Every row belongs to one group in each of 4 separate groupings. Each group adds its own fixed numbers to the row, and there is some noise. The rows also spread widely along 13 directions, which tell nothing about the answers.
Known rows, each followed by its group in each grouping:
   3 -181  114  308  -52  124   30 -248  -35  -32  279  -92  -20  132  -46  341 -149  125  154  213   -8  342  -27  -30 -191  -76    9   -4  251   53  103  412   51 -262 -112 -122   55   -5 -157 -153   35 -> vegeg W (2) (1)
 255 -129  135   10  321   76 -112  165 -128  156 -197 -272 -310 -242  177 -381   23 -210  -18  125   96   97  141  297   34 -174  138   18  -40  -32  157  200   34   -2  -38  219  -19 -309 -231  247  -26 -> noko W (0) (2)
 323  241  288  237  -36  453  229 -107   14  215  146  355  -77 -314  -39   -8  -45  151  239  164 -180  -41  -29  204 -419 -442   87 -132  205  277  -49  200  148 -201 -223   19   53 -154 -185 -292  308 -> gako M (3) (5)
 -23  -41  232  -44  134  -10   59  -59  -63  -32   40   67 -513   36  -94  440 -246  130  138 -273  -39  -50  -37  120  -37  -10   51 -134  100  133   91  561 -184 -202  374 -133  252  -60   97 -188  248 -> vegeg Q (4) (0)
  91  165  -66   66   10  382  -61  111  177  142  -26  146  452  199  -18  111   49 -212  173  243  -34  137  147  -54  -45  -80 -324  245  193    7  393 -200  167  136 -164  272  110  -26 -275 -279   98 -> gako V (1) (2)
 328   74 -100 -150  212  230 -203  -83   60   86 -154  157 -306 -201  220 -347  -32 -143  133  177   84   12  147  156 -341 -148   40    5  205  159  109  273  105  110   79  344 -138 -177  -69   85  212 -> noko Q (2) (4)
 -21   -4   68 -184  219  -47 -486 -495  -38  -76  -31  -81 -570  404 -111  285 -208   29   32  124  116   22  -42   86    1   21 -171   -6  130   93   69  466  104   62  532  204    4 -182  -57  126  210 -> gako M (4) (3)
 112  134  136  257  -70  534  -35 -496  -41   71  143   17 -270 -209 -110   77  -18  189  150  456  -57  260 -414   38 -582 -166    0   60   67  415 -115  -66  279 -450  -55  -27  -29 -118 -322 -251  221 -> noko V (3) (1)
 247 -102   12  100   68 -406    9  -42 -201 -227  247 -136  213  280  110  347  -65    0 -185   -1    4  -21   59  -79  104 -106  121 -194   91 -141  258  238   52 -103 -261 -125   48  -73 -393 -104  -91 -> gako Q (0) (4)
-228 -180 -134   68   61  -24   70  368    4  248   53  -73  -97 -201 -263 -268  157  -20  -57 -370 -109  -21   85  -78   34  146  -19  -13 -228   89  -48  -91  -31   52    4 -129  122 -121  229  149    2 -> gako Q (1) (3)
 -20  221 -110 -179  130  -73   25  358  -57   38 -111  131   94 -122 -104  204   73  -32    1 -279 -120 -228  -22  -24  121    4  -27   94 -151   74  142 -491   25   58  -42   21  373 -160 -194 -414  171 -> vegeg Q (3) (0)
 353   -3 -241  106  -39  -52  231  374  -27  -52  107  327  384   26   49  287   27 -262  188 -124 -143   29  -82  -21 -219 -207  -89 -191  281  -46  150  280 -246  -83 -432 -138  159 -123  -12 -419   89 -> vegeg Q (2) (5)
 143  241  -31 -120  167 -124  122  448   92   63  -43  110  241 -244   98 -146  264  -80  -86 -194 -143 -319   50  -83   70 -222    4 -166 -265  -46  -38 -229   74  203 -185  -44   38   38 -136 -191   54 -> vegeg V (2) (5)
 105   66  -92 -185   62  164 -341 -234   33 -277 -418  -35  -71  -48  215  141 -107 -282   13  291   39  209 -230   51 -182   60 -140 -187  153   62  177 -124    6 -339   43   54 -149 -202   -7  138 -243 -> vegeg V (4) (5)
 248  133  235  100   85 -334  206  222 -132   93  291 -166  130  136 -228  113  219   -6    4  -77  -89 -278 -126  -36   75 -175    5 -112 -349   84  -32   35  102   43 -245 -138   22  121 -438 -135  123 -> noko Q (2) (1)
 303  124 -216 -142   42 -201  -39  -68 -305 -252  -11   18 -510 -141 -260 -300  104 -104   74  -65  -55 -134 -225   -9 -373  127  207 -342 -232  368 -104  -93  -27 -230 -167 -305 -203 -421  -71  374  -73 -> noko M (4) (0)
-121   33   39  140  109  173   58  212  141  368  276  122  134  206 -202  107  124  134  245 -167 -108   30  352  -86   79 -155 -284  140   56  -84   38  206  194  312   26   83  238  129 -122 -305  272 -> vegeg V (0) (1)
 114 -273  157  209  -43 -111   32 -148  -99  312  291 -310   80  159 -485 -157  106  -49  136  -78 -186  135   35  167   30 -109 -160 -289  -12  121 -147  303   82 -397 -313  -94  -43 -186 -102  496 -330 -> gako Q (1) (2)
 117  152  188  101   56  334  330  240   30  154   52  232 -306  -94 -120  169 -145  -37  339 -102  -66    7   53  112 -185  -13   18   87   54  199  231  338 -117  -55  116  -50  141  -28    0 -241  392 -> vegeg Q (4) (2)
-299 -216  -17   14   73  155 -188 -244  152  -23   30  -84 -425   42   85  -78 -100  110  -78  -39   70  215  233 -247 -139   99  -90 -157   77   -9   28  495   63  134  403  -73 -212  104  324  291    2 -> gako V (0) (1)
 279 -378 -341  157  124 -354  -86  188 -331   15  235 -215  138  102 -172 -178   62 -256  -34  -98  -40  215  131   98  -44   34   52 -138   35 -145  103   87  -25 -133 -487  -63   86 -424 -221  215 -249 -> noko Q (3) (5)
  56   82  135  163  -52  284   72  100  202  351   44   36  358  129 -155   40  126 -183  239  143  -91  105   58   69   -9 -139 -295   86  100   98  182   59   68   -4 -191  182    7  135 -140  -87   81 -> gako Q (2) (3)
 -18   53  -52   94 -115  496   88 -154  156   26    7  266 -195 -215   66 -132  -32   87  234  130  -70  214  113 -162 -469  -39  -29 -157  190  233   23  189  103 -116  -38 -136 -221   14  190   24   78 -> vegeg V (0) (1)
  44  350  169  -64  -34  149  172  149  170  337  112  317  146  115 -368 -168  222   47  360 -193 -270 -278  352   -4   -6 -165 -252 -190  -61  203   -4  -36  197  273 -129    4  -50   78  -17   68  116 -> gako M (4) (0)
 213 -137 -154   -2  249    9   17  424  -69  -50 -117   42 -378 -401  396 -313   39 -185 -141  -91  133  -34   29   37 -221 -216  234 -183   26  -23   66  487 -223  227   33   -4  -33 -160  180  -51  190 -> noko W (0) (4)
 -36  -70 -155  -80   68  455 -222  -65  136  102 -324  -85 -340 -131  147 -333 -113 -304  158  249  132  379  104   55 -233  254 -137  170   56  191  313   -9   42   80  190  302 -249  -49   46  319   54 -> vegeg Q (3) (0)
 230   70  443  -30   80   26  -15  -70  -43  123 -212 -253 -102 -213  -67 -274   33 -125   31  133  -90  -88  -49  284   69 -223   46 -366 -118  169    2   61   82 -405 -151    5 -246 -175 -147  547 -305 -> gako W (1) (2)
-147  -98 -125 -246   59  -24 -163   20  -22 -109 -248  -40 -310   69 -173   95 -167 -143  187 -224    2   83  146   10   48  384  -72  -30   60   95  232   28 -114 -135  196  -48   79 -151  181  280 -152 -> vegeg Q (2) (0)
  -8 -242  122  251   40  119 -185 -394   65   95  173  -53  -64  239    6  187 -156   38  159  193    5  370  170   41 -152 -149 -142 -209  371  -38   78  475  133 -127  -41   16  -54   -3   59  109 -112 -> noko M (4) (1)
  27  166 -265 -178  136   63 -135   38  -54 -338 -162  307 -316 -103  165  295 -137  -12  -94 -117   30  -68 -158 -166 -254   61   29    3   69   61  159   71 -106   94  350  -67  161 -238   98 -372  313 -> gako V (4) (5)
 152  145 -333  -82   61  153   23  434  -58  233  -33  200  241 -165 -336 -132  300 -186  192 -158 -218 -106 -136   67 -119 -162 -213   52  -85  181  -89 -456   36 -151 -374   51  358 -347 -187 -321   65 -> vegeg V (1) (0)
  87   30   39  188  190  -36  140  340 -238  251  266 -193  141 -240 -210  -78  261   91 -154  -78 -165 -108  -79   32   46 -181  129  172 -398   64  -16 -415  203  -71 -271   -2  341 -188 -576 -324  163 -> gako V (3) (0)
 135   57  524  156  216  200  274  180 -195  171  114  -91 -454  -10 -227   55 -276   86  296  -54   -6  -21  406  316  101   49  248  162  -34   88  386  441    9 -144  212  -19  163 -166 -281  165  221 -> gako W (4) (2)
  48  147   75   54 -130   50  -45 -140  198  118  208  -17  344  328 -130  115  225  -58  118  150 -146   -1  -87 -169  -48 -240 -427 -274  -61  119  -84  164  157  137 -166   26 -228  251 -223  -18   24 -> vegeg V (3) (0)

New rows, each followed by its group in each grouping:
-192   11   10   35  -42  323   25  190  161  267  -37  258  162   -9 -223  223  -39   -3  342 -250 -193   55  218   37    4  -87 -319  -88  265   -5    2   93  -56  -70   12    1  318  -33  250 -196   15 -> vegeg V (3) (5)
-225   32   12   61  -10  151  -30  -94  185   30  145  235  188  150  101  537  -56  192   12  -75  -30   30    8 -229  -14 -231 -240  -51  283  -27   85  247    5  372  196  -21  279  106  128 -636  346 -> noko W (3) (2)
 -72   19  -40  231  -98  373  340  199  122  -24   35  295  157 -512  237   76   32  129   16  -71 -219  150  -16 -163 -352 -221  143 -240  156  119   39  -60  -63 -246 -235 -358  104   28  230 -406   28 -> vegeg V (4) (0)
 383  192  356   66  117  187  -32   48  -22  308  -38  -35  337  238 -190  308  -38 -201  359  295  -69   39  -48  388   83 -295 -282  145  161   83  258  -67  175 -366 -300  359  246 -104 -618 -238   54 -> vegeg Q (1) (1)
 -36   16   95 -167  126 -113 -212 -184   -6 -273 -106 -179 -341  151  135  101 -102  -65 -138   38   72   13   61 -128   25  117   -2 -238  -87   15  232  309    4   56  382  -65 -223   33  -11  296  -46 -> gako V (4) (0)
-171 -197 -200  -36   79  -79  -88  129   87  156  113   80   40  233 -110  159   11    5  104 -364  -73   96  321  -83  144    2 -238  -43  193 -116   85  291  -26  235   42   34  261  -42  172 -125   40 -> vegeg Q (0) (0)
 162  -87  -13   94  138 -187  -50 -174 -114 -211  178 -115  -73   70  253  364  -80   -9 -305  121   10   59 -269 -116 -143 -182   84 -100   27  -23  163  288   12    0   24  -64   37 -127 -228 -365  198 -> gako Q (4) (2)
  39  135  389  -44   83  -38  -38   44  142   87 -163 -241  210   73  131  -62  167 -125  -95   49  -70 -123  120   17  261 -215 -167 -331 -194  -41  136   16  110   10  -50   23 -226  229 -205  282 -234 -> gako V (0) (0)
 -99  263   -9 -311    3  334 -233   32  280  -13 -569  285  355  -30  107   48  -54 -221  287    5  -71   41  442   36  107   65 -245 -127  360   15  410 -476   58  -97  -41  163   62  -22  170  114 -342 -> noko V (2) (0)
-172 -127  193  225  113 -172  233  347  -70  167  287 -284 -280   61 -265  152  100   21 -108 -271  -49  -47 -210  -81   86   98    9   43 -434   65    2  311 -133   88  234 -236  115  145  -14  -51  259 -> gako Q (4) (3)
  51   99  127  -14  -13   93  -16 -168   -8  -95  112  198 -260  534 -179  652 -269  -13  289  -18   94   27  -61  -48  -88   37 -263   30  272  100  305  718 -128   33  337    4  104   50  -75 -284  387 -> gako Q (0) (1)
  49   -6 -210  139   36  316  188  356  -58  104  107  176 -331 -227  -89  -19  129  -71   77 -130  -65   50 -309  -70 -381 -103  -42   67  -84  215  -32  301 -207   46  115 -112  188 -121   59 -393  426 -> gako V (0) (0)
 137  426  476  -90  228  378    3 -199   29   61  -57   21 -535  -90   73   -5 -168  204  108  207   93 -213  170   85  -90  -73  150  188 -148  243  252   79  300  139  443  230  -41   38 -422  -90  478 -> noko V (3) (2)
  -8  243 -198  -12 -156 -122   73   32   89  -17  221  270  318  164 -269  249  266   65  146  -82 -170 -206 -275 -288 -149  -76 -225 -127  -91  208 -149 -260  121  133 -303 -204   79   85  -68 -357  142 -> vegeg M (2) (4)
 -90 -107   99   57   59  189 -169 -440  -94  108   39 -251 -359 -250 -153   -6  -23  173  -48  129  -89  166 -256   80 -200  -34   73  -89  -59  242 -233  -91  205 -474   70  -57   74 -277 -114  102  -96 -> vegeg V (3) (2)
 185   -9 -194   91   11 -159 -131   53 -237   62  220  -40   86  366 -417  165  139 -141  205   -7  -13   43 -188   85  -45   25 -146   88   -7   83   22  -86   66 -109 -325  -19  268 -265 -361 -136   26 -> noko M (0) (4)
 120  256  224   89  -32  266  230  -63  -90  -43   99  202 -335 -181 -219  252 -111  187  240  -48 -114 -119 -205   49 -318  -52  140  -29  -23  297  -25  107   29 -404   71 -230  179 -101 -161 -276  238 -> vegeg V (2) (5)
 279   -2   30  -48   42 -240 -159   85  -65  -60  -85 -191  196  259 -120   33  143 -383   73   94  -45  -33 -197   71   27 -153 -261 -423  -40    6   14  176  -89 -229 -279  -32 -157  -74 -149  300 -318 -> noko V (1) (1)
-157  116  -34 -169  170  201   21  333   11   30 -245   95 -275 -324  -62 -315  -42   43   25 -313  -35 -126  419  -57   54  237  152   88 -175   91  238 -323   79   95  239  -21  130 -150   93  157   21 -> gako V (1) (0)
  22   97 -215 -121   50  202 -129   94  206  344  -52  151  248  107 -161 -353  203 -179  228  -46 -155   65  456  -19  -32  -31 -362  -12   89   91  130 -130  221  303 -143  278 -100  -53    6  220  -18 -> gako Q (4) (0)
 -95  -67   98 -170  149   11 -287 -291  211   85  -80   -2 -171  167   54   29 -111   83   68  -87   -9   28  309    4   88  -78 -189 -180  213   -1  100  312  148  160  270  225  -67   33  106  224   -7 -> vegeg Q (1) (0)
  10  143   86   95   43  335   92   24  203  240   15   -1    2 -183   80 -301  176   17   86  197  -85   86   86  -86 -182 -111  -95   -1 -116  190   40  -88  233  251  -59   71 -232   84  -46   48  140 -> vegeg W (4) (2)
 146    2 -128    3  120 -104  244  489   61  136  258  233  -39  -61   41 -249   78  -46  107 -318  -71 -214  449 -145  -70  -78   62 -200  -36  -15   89  449  -40  475  -70  -26 -122  117   98   24  282 -> vegeg Q (3) (4)
-170   57  186  106   20  -19  201  140    4   73   96   23 -108 -145 -207  219   51  150   33 -199 -170  -83 -169  -58  -32  -45   21 -139 -205  152  -99 -153   35 -175  -38 -327  168   34   91 -171   33 -> vegeg M (4) (1)
-100 -154  222  201   34  260  -62 -236  199  288   62 -127  -53 -294   65 -241   80  164  -47  106  -59  159   33   53 -180 -264  -11 -204   61  153 -137  129  201 -120  -38   45 -119   48  111  114  -55 -> noko Q (1) (3)
 -30   -4 -198  344 -143  193  258  390  -61  191  341   72  248  -17 -328  126  209  -45  176  -86 -122  123 -224 -165 -245   12 -132  115 -130  165  -12  -97  -57  -32 -300 -236  248   26  -97 -387  204 -> noko V (3) (4)
-105    5   23   66  148  283 -173  -50  307  100    6  158 -186   51  351  234  -97    6    9  113  126  166  -76 -118 -163 -209 -229  148  193  -56  108  458   27  532  397  281   84  232  119 -490  482 -> vegeg M (2) (5)
  36  294  210  -21  130  321  272  253  -70  -48 -187  291 -367 -412   66  192 -241  157   71 -177  -31 -143  127   51 -122   82  317  223  -13  182  376 -248   57 -194  176 -100  313 -158 -121 -400  343 -> gako Q (0) (1)
  42 -314 -318 -107  287 -180 -279  138  -18  347   77 -221 -133  -71  -77 -473  343 -177  -93 -194 -115   28   49   70   72 -273 -241 -279 -104 -103 -402  285   52  137  -95  148   32 -297  126  276 -158 -> vegeg V (0) (2)
  68  152  363  -81   89    3  -80 -142  -52 -136 -153  -48  -74   71   50  435 -190   62   53   21  -17 -113   -9  151  151  -89   42 -169  101   21  169   88   58 -415   71  -56  174  -20 -214  -94  -89 -> vegeg V (0) (4)
-157 -193  145  245  -64   79  237   53  -62 -113  173 -107 -334 -166   20  187 -112  163  -63 -161  -13  165  -96 -144 -145   51  175 -206  -78   83   50  380 -141 -257   99 -426   29   71  113  -34   22 -> vegeg V (0) (0)
 173 -151  111 -156  337 -180 -332   68  -11   31 -280  -25   20   63  228  136 -113 -294   34  -48   22  -16  282  323  255 -298  -68 -344  360 -273  181  368 -134  -79   14  202  166 -200  120  143 -222 -> noko M (4) (3)
-210  184  314 -108   74  107  -36 -106   76 -216 -249  -66 -229  -68  139  500 -144   88  -92   -3    2  -57 -269  -81   40   11  -10 -121 -116  109  176  -93  -40 -228  364 -154  123  142  -12 -239   53 -> vegeg V (4) (0)
 -23 -241 -332  -93   98 -345 -322 -244  -71  -92  217 -220 -185  167   -1  -10   99   -3 -231  -42   27   48 -226 -200 -117   37  -99 -207 -103   73 -214  249   79  157   48  -13 -150 -105  -15  114   20 -> vegeg Q (3) (4)
 182   27  393  224  121  227  226  458  -61  137 -244 -126 -130 -378   54  -21  -31 -285   36  114  -11   36 -341  286  -75 -173  125  -22 -188  131  203  -15 -169 -362 -125  -43  107  -33  -94  -54    8 -> gako M (1) (1)
  37  206  258   29   24  -68  113 -231  -14   86  284   56   75   54 -267  307   40  291   14  -99 -183 -248  -46  -72   -1 -177    3  -47  -70  178  -44 -100  264 -108  -62 -112  207  -43 -343 -345  194 -> gako Q (2) (2)
 -62   37  143   -6  163   77 -139  -88    1  180  -47 -199 -125 -157  -95 -127   82  133 -119  -22  -52    2  -38   41   28  -30  -19  135 -205  160   68 -366  307  -59   70  162  133 -111 -298  -16   56 -> gako Q (1) (0)
 235  357   51  -63    9  -57  255  241 -198  -67   85  290  -59  -53 -361  188   -9  111  199 -226 -126 -323   -4    6 -126   34  138  -20 -109  280  128 -286   82 -187 -197 -204  257 -198 -296 -279  179 -> noko Q (1) (1)
-186  -78  198   -4  208  -93  -16  208   -8   44   40 -117 -141   -8   19  367  -67   83 -106 -191  -36  -80  -21  -36  206 -104  -34  -60  -95 -103   31  215  -36   24  262  -62  279  103  -19 -272  154 -> vegeg V (3) (1)
 -24 -199   72  122   92  -60  -63 -115  -90 -228   94 -230  -35    2  228  183 -168  -20 -250   94   68  163   61 -146    9   -3  140 -155   31 -114  263  247   -1  -89   69 -150  -54  -48 -103   68  -80 -> gako V (3) (2)
  57 -174  120   32   13  -54  -14 -118  -78 -104   91 -104 -271   29  -74 -104 -140  -33   49  -54  -63   27  239   28  -71   17  112 -438   77   44   56  590 -100 -263   58 -214 -252 -132  136  580 -196 -> gako V (3) (3)
-125    8 -181  254 -145  280  129   93   45  274  254  140  464 -102 -257  -58  159  142  186   10 -230  179  161 -138 -132  -79  -99   82   85  147  -10 -383  230  -44 -469 -110  129 -114 -119 -228    6 -> vegeg W (3) (3)
  77   25 -166  106   14   25   38   21   66   -1  208  342  296  -40  109  272   48  139  -22 -107 -175   -8   53 -150 -199 -415 -104 -247  303  -62  -44  284    5  168 -157 -117  180 -129   99 -515  195 -> gako W (4) (5)
 -56 -144  240   47   66 -246  104  332  -71  -78  -84 -428 -112  253  -97  281  -85 -376    2 -115   57   87 -137   48  292  299  -72 -124 -288  -72  341  219 -265 -155   81 -195  -73  143  -10  335 -197 -> vegeg Q (4) (2)
-148  -41  152   14  129  455 -130   55  274  378 -252   17 -329 -147  -25 -311  -75 -138  327   25   18  208  301  185  -54   60 -180  105   94   67  113  169   80  147  237  272  -46   51  245  306   55 -> vegeg M (2) (5)
 177   25 -103   47   82 -151  107  199  -57   21  281  189  154  204  -76  242   99   28  113 -141 -126  -73   55  -61  -51 -285 -117 -205  105  -15   27  406  -62  195 -164  -64  158  -56 -120 -371  234 -> vegeg W (4) (0)
-166 -293 -163  109   71  147 -119   79   72  277  164  -88 -295   37 -275 -280  116  -38  137 -218  -35  203   99  -51 -171  -10 -268 -122   -3   81 -185  526  -68  167  206   31   44  -35  289  231   48 -> noko V (1) (0)
 -66 -175   56  135   43  222  -20 -185   89   62  202   78 -267  -99   34  -76 -159  222  118  -31  -27  145  265  -44 -245 -118   74 -192  245   80  -25  538  103 -104  142  -46  -22   12  198   93   53 -> vegeg V (1) (4)
  96   77  233  158   61   -3  281   87   51 -118  276   49 -205  -63  203    7  -64  152  -47    5  -36 -110  177 -227 -159 -138  188 -247 -143   51  129  470   89  198   66 -246 -311  272 -107   -6  241 -> vegeg V (3) (1)
 -57 -175  -32   38  119  188   10  332   53  361 -105 -119    6 -355  -82 -441  183 -216   41 -147 -168   82  112  148  -14 -174 -131 -220  -95   31 -100   82  -82 -129 -127   38   28 -147  202  309 -195 -> gako V (3) (0)
 193 -213   22  163   20 -446  146   63 -295   13  458 -154    4  187 -399   37   28   46   53 -287 -185  -69  142   54   34  -29  125 -391  -54   34  -74  436   -9 -331 -308 -332   41 -193 -130  297 -194 -> gako Q (4) (4)
 262  184   48  -94  157   62 -170  254   -7  153 -233  -54  178   68  -99  149  136 -371  159   91  -22  -71 -261  250   63 -181 -288   53  -40    1   78  -90  -55 -149  -98  233  245 -124 -290 -194    3 -> noko V (2) (5)
-352   50  434   47  191  147  -20  226   63  230 -207 -295 -442 -218 -129    2   19  109  -60 -169   74  -52 -140   89  190  142   48  244 -471  135  128 -332   99   83  400   23  282  139  -57  -28  135 -> noko M (1) (0)
-208 -262 -375    5  -93   17 -113   22   30   32  136  101   86  198 -285  200   30  -82  155 -258 -158  186   52 -151  -62   96 -319 -265  245    2 -101  276 -170  -84  -67 -188  171 -189  375   39 -138 -> vegeg V (3) (2)
  77  434   76 -154  -45  203  185  320   90  102 -124  222   32  -64 -294   -8  152  -98  343 -129 -140 -312  -10  -31  -58   83 -120  -26 -203  292   52 -253   22  -74  -56  -74    6   87  -71  -23  114 -> vegeg V (2) (4)
-131 -305  -33  183   23 -185 -132 -392 -204 -152  238 -227 -181 -177 -109   58  -38  372 -227  -81  -61  125  -93 -103 -153  -55  292 -273   42  101 -198  -18  171 -371 -123 -343  126 -324  -26   69 -213 -> noko W (1) (3)
 -44   72   26   58   68  169  172  390   49  241  -61   83  209 -157 -138 -149   41  -87  197 -212 -154   36  457   59  104  132  -16   90    7   15  316 -394  116   18 -222  -25  179  -73   20   50 -105 -> noko Q (4) (2)
  61  109  -73   56  200  557 -125   -4   71  267    7  145 -397  -32    2 -132  -29   11  238  161   88  195  158   86 -276  -79 -120  372  114  153  183  203  160  239  273  357  191 -111 -204 -300  492 -> noko V (0) (0)
-180  153  -65 -141   42  247  -60   72   87   52 -161  150  -36  -72 -141  232    4  -12  171 -128 -135  -21  -40  -45  -16   82 -185   -1   26  142   55 -273    9 -119  132  -64  233 -114  119 -205   25 -> vegeg V (4) (2)
